The rows of a group lie close to one hidden flat surface of 10 dimensions, which passes through zero. Surfaces can cross.
Known rows, each followed by its group:
[-13   9   0  15 -11  -7   2 -20  -4   4 -10  12  -5  -8   0   8  15  -4
  10]	(2)
[-2  4 -2 -2  8 -3  0 -9  1  7  0 -5 -3  1 -6  4 -2 -1  1]	(3)
[-13  -3   4  14  -7 -15  -2  -6   0 -16  13   2  18  10  -2   3 -11  -3
  -5]	(0)
[-1  3  1  1 10  4  5 -6 -1  1 -1  1  0 -5 -9 13  4  2  9]	(0)
[ 13  12  -1  -8  -3  -2  -8  -8   0  -7  -6  -5   2   5   3   1   8   7
 -11]	(3)
[11 -5  2 -3  2  6 -1 -5  2  4  5  3  0  6 -6 -4 12 -5 -1]	(0)
[  1   0 -10   5  -5  -3  -4   8   3  -2  -1  -3  -1   9  -2  -9  -8  -1
 -11]	(0)
[  4   7 -13   2   4   1   4   0  -2  -7  -1  -7   9  11 -10  19  -9   7
  -3]	(2)
[ -2   2   1   7  13 -31   5   6 -14  -9  15  -2 -19   4   1  15   8   5
  -4]	(1)
[ -3  -4  -4  16  -3  -2   5  -7  -2   1   6  14   7  19 -13   8  16 -17
   6]	(2)
[  7 -10   6 -23  11  13   6  -5  11   1   6  -1  -8   8   1  -2  12   4
  -2]	(2)
[ 11   4  -5   5   0  16  -2   3   3  15 -12  13 -11  -4 -12  -7  21 -11
   5]	(2)
[ -9   9   4  20   5 -22  -7  13  12 -24 -16  23  -4 -17  24  -9  -8   4
  -7]	(3)
[ 10  -6  -7   8 -13 -11  -4   3 -15   7   5 -13   4   3   1  -5  -7  -2
  -3]	(3)
[ 11  -2  -7   4   3  -5  -2  -1  -8  14   6 -11  -3   3 -10  -1  -1  -5
  -2]	(1)
[  3 -32  -1  -4  -3  -1   6   0  -7  10  18 -18   1  -2   6 -10 -18   6
   2]	(1)
[ -3  -8  -7  -6  14   3  14   2  -4  13   4  -6 -20  -1  -5  12   1   5
   8]	(1)
[ 10   5  -6  11   8   0  -2  -5   0  -3  -7   6 -14  -7  -8   8  21  -2
   5]	(2)
[ 2  3 -7  8  1  2 -2 -6 -1 -5 -5 -3  4 -6 -6  8 -4  4  3]	(1)
[-10 -12  -1  22 -10  -3   5  21  -3 -19  -1  17   5  -5  12  -2  -8   1
   4]	(0)
[  4  -6   2  -6   0  14  -2   8   7   5  -8   1  -5 -14   7 -13  -2   2
   4]	(1)
[  7   4 -16   7   8  14   6   5   3 -11  -3   3   7  12 -18  18  -4   8
  -3]	(0)
[  3  10 -10   5   3  -1  -2   3 -13  -3  -1 -21   4  -9 -13  16 -16  11
   4]	(3)
[ -1  -5  -2   5  -3  -7  -3  13  -1   0  -4  -2 -12 -12  10 -12  -6   2
   0]	(0)
[ -4  -4   5   8   1  -3  -1 -10   2   4   6   3   2   0  -5  -2   7  -9
   6]	(1)
[ 10  -6   7  -8 -16  -2  -3 -22   0   1  -1   4  -7  -7  14 -14  22   8
  -6]	(2)
[  6 -10   5   6  -1   4  -1  12   2 -11  -3  12 -12 -15  11  -9  14   3
   4]	(3)
[ 21  -7  -7   3 -15   1  -7  -2  -2 -13  -3  -3  11   4   9  -7   1  10
 -10]	(1)
[  7  -1  -6   6   3 -13   0  23 -13  -1   6  -8  -3   0   0  -1 -15   4
  -9]	(1)
[  4   3   1 -13   3   8   2 -16   8  -8  -1   1   3   8   0   8   9   8
  -3]	(1)
[  4   0 -12  22  -5  -4   1  13 -10   1  -4   5  -1   0  -7   4  -2  -6
   5]	(1)
[  9 -18 -23   9  12 -10  11   3  -6   9   3 -14  -3   6   0  10 -27  15
  -6]	(3)
[  0  28  -7 -20   7   4  -1 -19   2  11 -12 -15  -2   6 -10  18   2   5
  -2]	(3)
[  3   5  -2  -5  16   7   5  10   2   7  -4   4 -17  -3  -8   4   8  -1
   3]	(1)
[ -4   0   5  -4   1 -10  -1  -6   0   1  -2  -5 -12  -7  10   0   6   1
   3]	(2)
[ -8 -13  -2   0  -6   2  13  -7  -5   5   3   5  -1   7   6   9   6   0
   9]	(0)
[ 16  10  12  -3   9 -13 -22  -5   5  -5   5 -10  -4 -15  -4 -19   5  -3
 -11]	(0)
[ 17   2  -3  -3  24  16  -4  11  11  -2  -2   0  -8 -12 -16  -2   0   5
  -2]	(3)
[-17  -6   6 -13  -3   7   3  10  18 -13  -3   9  -9   1  18 -13  -7   8
  -6]	(0)
[ 26   1 -11   1  12  -5  -5 -14   8  14  -4   3  -9  15  -9  -6  20  -8
 -13]	(3)
[-13  -3  -4  -2  -7   7  13 -22  -2   2  -2   2   1  -3   0  14  -2  15
   6]	(2)
[ -6 -11   3   1  -8  -9   3   3  -5  -8  12  -4  15  12   8  -2 -15   1
  -4]	(2)
[  7   7  -1   7   2  -6   3  -4 -21  15  -8  -6   2 -16  -3  16   4  -2
  15]	(0)
[-4  9  0  3  3 -2  1 -9 -1 -5  2  0 12  6 -9 13 -3 -1  1]	(0)
[ -2  -2   4  -6   5   0  -2   5   3   8   3  -6   1  -2   0  -9 -12  -1
  -4]	(3)
[-29  12  16  -5  -7 -16  -2  -5   5  -3  -2   6   2   3  17  -1   0 -12
   5]	(2)
[ -4  -3 -21  19  -1  -9  10  -2 -13   5  -4  -5  -4   3  -5  20  -7   3
   7]	(3)
[ -4  -6  -4   1  -8  -8   4  -9  -9   6   0 -10  -6  -7   9   3  -8   8
   3]	(2)

New rows. What belongs after each?
[  3   4   7 -14  -4   1  -3   5   0  15   3  -1   0  12   2 -14   4  -9
  -9]	(1)
[10 -2  2 -2  0 12  7 -3 -8  7  2  7 14  5 -9 11 10 -4  7]	(0)
[-11 -12  -5   6  -1  -9  11  -4  -2  11  -2   3 -12   0   9   4   0  -2
   8]	(3)
[ 9  1  4  6  6  3  0  6 -8 -4  4  0 14 -9 -8  7 -7  3  4]	(0)
[-20   2   3 -10 -15  -2   9  -5  -4   1  -3  -2   3   5  15   8  -6   5
   5]	(3)
[ 7  1 -6 -3 -3  1 -2 -7 -1  8 -9 -4 -9 -4  3  0  9  2  3]	(1)
[-11  -8   8   2  -8  -2   4  -7   0  -4  11   2  15   2   2  -4 -12   2
  -2]	(2)
[ 10   6  -5   0  21  14   0  14  24  -2 -14  23   2   8  -3  -9  -4  -1
 -16]	(3)
[-13 -20  -3   7 -19   1   8  -8  -3 -10   6  -4  25   7  10   4 -25   9
   4]	(1)
[  1 -10 -10 -11  -5  -3   7   1  -6  21  -4 -12  -6   8  11  -4 -13   3
  -4]	(3)
[-12   5   3 -18  -1  17   9 -14   6  17  -6  -2   0  -4  -3   2  -8   8
   3]	(2)
[ -6   3  13 -10  -7  -1  -1 -10   1   4   2   5   8   4   7  -4   7  -7
   0]	(0)
[  2  -1  -5  13   4  -8  -1  12  -1  -9  -4   3  -2 -10   4   0 -11   6
  -1]	(3)
[-12  -9  -5 -16   1  15  12  -5  14   6   1   2 -10  18   2  -1   2   2
  -2]	(0)
[ 5 -7  0 -1 -7  4  1  2 -6 -6  3 -3 -4 -4  3  1  8  5  5]	(3)
[ -3  15 -13  -3  -6  -5  -2 -18   7   0  -9  -3  -9  21  -3   7  12   0
  -9]	(0)
[  1   1   0  -6  13  -2   3   6  -2   6   4  -4 -11  -1  -6   3   0   1
  -1]	(1)
[-17   9   5 -22  12   2   7 -12   7  10   4 -10   2  16  -4  13  -6  -5
   3]	(2)
[-17   7  -3   6 -19   1   2  -5   0  10 -18   7   1  -1  10   1   1 -10
  10]	(1)
[ 18 -20  -9  -2  -1  -7   3 -12 -16  12  12 -23 -17  -4  -2   4   9   8
   6]	(3)
[ -9  14   6 -15  -7   9   6  -1  -5  20 -17   5   0  -3  10   4   6  -5
  10]	(0)
[ -4  -4   5   7  -6   6   0  -2   7 -15   1  12  13   2   2  -2   1   0
   1]	(1)
[-15  12   4   7 -13 -28  -2  -8 -10 -11  -4   1  -2  -1  19   7   2   2
  -1]	(1)
[ 15  -9  -4 -21   7  16   4  -2   8   0   7  -6   9  17  -4   0  -5  12
 -13]	(3)
[ -4   3   9  -1  -8  -6   1 -12  -3  -5   3   7  12   7   6   5  10  -3
   1]	(0)
[ 3  0  4 -5  6 21  0 14  6  0 -2  7 -3 -7 -7 -5  4 -2  5]	(3)
[ -2   3   6   4   0   0  -5   5  -2  -3   2  -1   0 -11  -4  -3   0  -4
   5]	(3)
[ 11   9  -1  11   8  -4 -10   1   4  -6  -5   5  -6  -9  -6  -3  12  -4
  -2]	(3)
[-13  36   6  -3   2  -7  -5   3   2   5 -12  10  -3   8  -6   6   9 -14
  -4]	(1)
[ -6  11   5  -9   4  -5  -6  14   3  -6  -2  -6   7   3   6  -2 -16  -2
  -6]	(2)
[-15  -5  -3  -7   3   7  12   9  -1  12   0  -4  -4   1   1   6 -18   4
   7]	(1)
[ 4 -6 -2  5 -6 -6 -3  2 -5 -2  2 -4  4  0  3 -4 -5  1 -2]	(1)
[ -9   1  -9  12  -5 -14   7  -3   1  -2 -11  11  -6   5  14   7   1   1
   1]	(3)
[ 7  2  4  4 -4  1 -3  3 -6 -3  6  1 23  8 -7  0 -8 -4 -5]	(0)
[  0  -8   0   6   4   2  -2  -2   0  10   2  -6  -4 -13  -7  -6  -5  -5
   8]	(1)
[-18   5  -7   8  -3 -10   8   9 -10   8  -4  -2  -3   0   2  12 -14  -1
   6]	(1)
[  7  -5  -7  13  -6 -13   3  -6   2 -12  -5  16  -2  12  14   1  14   2
  -7]	(3)
[  3  12   1 -13 -20   0  -2 -15  -8 -19  -6  -7   3   4  12  14  18  15
  -1]	(3)
[ 12   2  -2  -7   2   4  -2  -6   5   2  -5   1 -12   1   2  -3  18   2
  -3]	(0)
[ 16   2   1  19  31 -12   0  35  -4 -28  19  15 -13  -5 -19   6  10   3
 -10]	(1)
[  8   6   1   2  -4  -7 -10  -9  -2   7   0  -9   6   0  -5  -8   1  -7
  -5]	(1)
[-7 -7 -3 -3  0 -3  7  0 -4 11  3 -4 -6  9  4  5  1 -7  6]	(2)
[ 12   7  -7  14  -5 -20 -10  -9 -11  -5   5 -10  11   8  -5   2  -5  -2
 -11]	(3)
[-5 -5  4  0 -5  3  2 -8 -1  5  5  3  7  3 -3 -4 -2 -2  0]	(2)
[ -9 -25   2   7   0   5  15   4  -5  13  11   7  -5  -3  -1   0   1  -8
  16]	(0)
[ -2 -11   1  -4  16   4   8  -4  12  -4   3   6 -11  -5   3   2   2   8
   2]	(3)
[  1   2   6  16  -4 -14  -4   7 -24  19   1  -8  12 -20  -3   0 -14 -12
  14]	(0)
[ 2 -3 -2  3  3  2  5 -5 -4  0  3  0  4  0 -5 10  1  2  4]	(0)
[-5 -4 -1  0  1  0  7 -9  6  5  0 10 -2 11  1  2 10 -6  1]	(3)
[-10 -23   1  11   2   2  10  -7   2 -10  16   5   8   2  -4   7  -4   1
  10]	(1)
[  2  -2  -4   5  -1 -15  -2  -4 -10   7   5 -14  -1   4  -1   4  -6  -3
   0]	(2)
[ -7   4   6 -16   0   2   4  -8   7 -15  -5   1  -2  -6  16   5   0  19
  -3]	(2)
[ -3 -26   8 -10  14  -6   7  -3   7   0  14  -6  -9  -9  13  -9 -12  11
  -2]	(3)
[ 11   3  18 -11  18 -26 -10   2  -5   6  23  -8 -19  -1  -2 -17  16  -8
 -12]	(1)
[  9   0  -3  -9  -4   8   3 -12  -3 -21   6  -6   5   7  -3  17  12  17
   0]	(3)
[  1  -6   8  11  -4 -14  -9   0  -3 -12  10  -5  12  -9   5 -11 -11   0
  -4]	(1)
[ -9   9   7   0  -3 -11  -7  -3  -3  13  -9  -6 -14 -21   8 -10  -1  -4
   5]	(2)
[ 10  -6  15  -4  10  -8  -8   0   5 -21  19  -2   7  -2  -1  -9   1   6
 -12]	(1)
